The same things were measured in two ways. Each way mixes the same 5 hidden numbers, adds some noise and spreads widely along 4 directions of its own, which tell nothing about the thing.
In the rows, zero is written as 128.
Some things both ways: the first way, then the second way.
[101 142 107 107 120 121 133 126 137 123 132 121 159 120 150  99 141 119]
[129 157 131 125 136 136 136 140 127 116]

[148 117 123 138 145 137  99 112 165 119 124 117 103 122 101 163 135 140]
[135 104 136 111 129 139 132 123 127 125]

[133 126 124 166 137 136  90 144 143 160 161 128 107 107 120 192 108 136]
[169 101 140 146 159 150 100  83 144 111]

[174 110 160 120 146 107 111 134 152 126 105  94 124 102  70 111 123 113]
[115 225 136 114 133  92 136 129 121 142]

[145 139 147 102 147 138 125  91 127 129 130 126 156 118  65 141 119 130]
[139 138 130 105 166 132 122 137 210 138]

[102 113 170 108 160 113  79 152  98 183 169 148 162 102  80 119 112  95]
[159  93 121 129 181 143 112  87 222 118]

[136 169 161 136 150 134 112  87  89 170 153 139 179 128  65 151  89 115]
[168 116 169 140 157 133 128  72 199 153]

[127 137 134 131 134 133 131 113 124 142 141 107 129 122 105 132 120 119]
[149 150 122 113 131 118 117 135 143 132]

[ 95 162 101 161 114 140 138  76 134 172 122 145 105 144  98 183 144 144]
[195 165 144 168 124 144 111 134 122 107]

[101 113 161 117 148 123 131 117 137 138 127 110 122 112  81 133 130 142]
[167 192  85 129 137 100 123 161 132 110]

[128 139 163 163 145 122 134 115 134 162 127 105 121 113  86 183  93 172]
[191 182 143 180 121  93 127  58  87 127]

[126 146 127 149 124 117 132 134 113 169 136 120 135 104  95 132 103 113]
[152 111 140 131 112  94 125  89  93 144]

[142 156  94 128 115 147 146  89 142 109 135 109 117 131 122 138 139 118]
[126 153 165 124 120 136 134 128 104 137]

[107 123 185 117 169 110 169 100  87 120 103  30 135 137  88  52 106 124]
[139 184 168 107 110 103 146  90 155 169]

[151 129  99 138 105 136 117 136 148 131 164 132 115  93 110 154 121 107]
[137 144 100 100 135 109  96 137 125 118]

[153 133 142 133 146 128 109 126 127 136 148 109 143 107 103 148 107 128]
[144  78 119  83 127 117 111  86 169 145]

[165 157 131 137 137 127 122 106 128 135 132 113 148 122  87 139 114 110]
[131 203 167 145 110 102 151  91  82 149]

Other things, the second way, with their names:
(495): [150 134 138 106 127 113 130 114 137 149]
(326): [121 161 155 118 111 139 152 161 100 131]
(98): [140 120 176 153 181 161 141 145 166 133]
(437): [144  76 185 150 140 175 168  96 115 137]
(246): [146 123 134 120 132 108 125  85 121 141]
(407): [147 127  75  88 126 111 117 158 126 116]
(257): [104 170 178 114 135 129 166 157 140 157]
(50): [149  93 149 159 150 165 155 160  91 109]
(394): [170 157 127 128 102 122  91  81 118 106]
(178): [156  98 105 118 130 123 108  85 107 114]
(143): [ 84 153 106  34  95  80 125 199 108 167]
(354): [124 129 146 142 154 136 166 186 113 131]
(302): [197 139 107 160 164 150 117 162 175  91]
(114): [160  52  53 101 169 132 119 172 181 100]
(224): [183 103 141 157 139 145 115  76 123 111]
(108): [147 187 156 122 123 125 110  81 155 130]
(421): [146 107 111  99 167 149 100  91 252 114]
(41): [145 125 177 136 121 134 143  93 126 149]
(76): [183 149 140 162 132 154 139 139 130 103]
(209): [126 128 102  93 135 112 113 127 124 128]
(429): [130 171 111 115 104  94 115 110  47 119]
(474): [169 104 130 134 108 142 135 144  95 114]
(506): [201 123 143 164 107 125 136 125  78 121]
(333): [111 125 105  80 149 110 119 130 154 137]
(283): [170 181  81 127 135 113 121 182 133 101]
(157): [136 139 139 106  94 134 113 120  98 121]
(94): [158 111 142 116 111 118 105  52 114 141]
(160): [141 223 129 109  95 109 122 182  66 127]
(471): [186 110 155 176 112 160 137 125  90 103]
(185): [196 176  82 157 138  88  99  99 115 100]
(207): [130 154 138 121 124 106 109  96  95 133]
(447): [ 95  97 138  62 114  91 117  90 124 175]
(32): [108 140 131  95 139 108 113  91 129 138]
(161): [153 219 167 146 120 110 138 116 107 144]
(481): [178 110 149 141 133 152 118 118 151 122]
(62): [128 117 162 119 113 153 149 116 105 135]
(73): [138  88  70  93 119  93 124 155 120 119]
(309): [183 176  93 133 147 118 106 145 170 103]
(13): [170 119  69  90 121  83  92 150 134 123]
(9): [150 146 101 125 144 109 115 115 134 117]
(374): [173 129 130 139 122 126 124 107 109 117]

Some of these things the first way, each followed by its name:
[ 93 148 109 124 129 128 144 117 121 105 137  78 148 142 190  87 124 138] : (62)
[159 133 100 156 114 114 105 167 162 135 141 101 113  90 150 147 113 114] : (429)
[115 150 118 142 132 150 130  99 126 136 157 114 122 126 116 173 120 149] : (374)
[107 127 138 131 151 142 112 121 104 159 166 129 117 123  71 139 127 106] : (283)
[163 128 154 124 151 103 109 111 117 158  89 107 144 134  49  80 138  66] : (257)
[100 173 107 146 119 161 121 101  98 151 205 147 156 123 140 183 103 127] : (224)
[ 77 129 133 126 146 142 123 101 134 161 139 143 112 129  94 165 140 156] : (302)
[136 111 121 170 140 107 147 124 163 110  86  28  34 143 113 116 139 136] : (160)
[158 103 148 103 143 132 122 141 166  99 130  91 122  85 103 126 124 141] : (333)
[137 101 133 145 137 119 129 159 138 128 155  77  80  96 115 120 116 112] : (207)
[138 131 151 160 154 107 107 122 131 168 110 103 124 133  85 123 117 106] : (41)
[ 57 170  80 132 113 162 149  61 129 128 139 128 113 146 147 175 148 169] : (471)
[ 75 121 153 103 150 131 112 139  97 155 193 136 168  99 114 124 114 122] : (114)
[124 124 143 119 135 123 120 137 129 150 143 124 147 101 113 141 117 133] : (9)
[153 117 128 157 144 126  76 161 169 144 151 122 119  97 144 191 106 150] : (178)
[106 121 129 159 144  93 100 147 155 165  96 102 117 131 141 145 130 144] : (50)
[169 151 142 146 150 146 115  84 114 133 167 107 131 128  68 164 101 114] : (495)
[159 136 121 113 114 131 138 135 171  83 136 101 147  86 150 140 118 157] : (32)
[110 110 144 137 142 117 127 127 137 139 118  81 102 125 107 105 134 125] : (108)
[ 84 132 157 135 138 134 137 136  99 169 183 118 126  97  98 161  99 146] : (185)
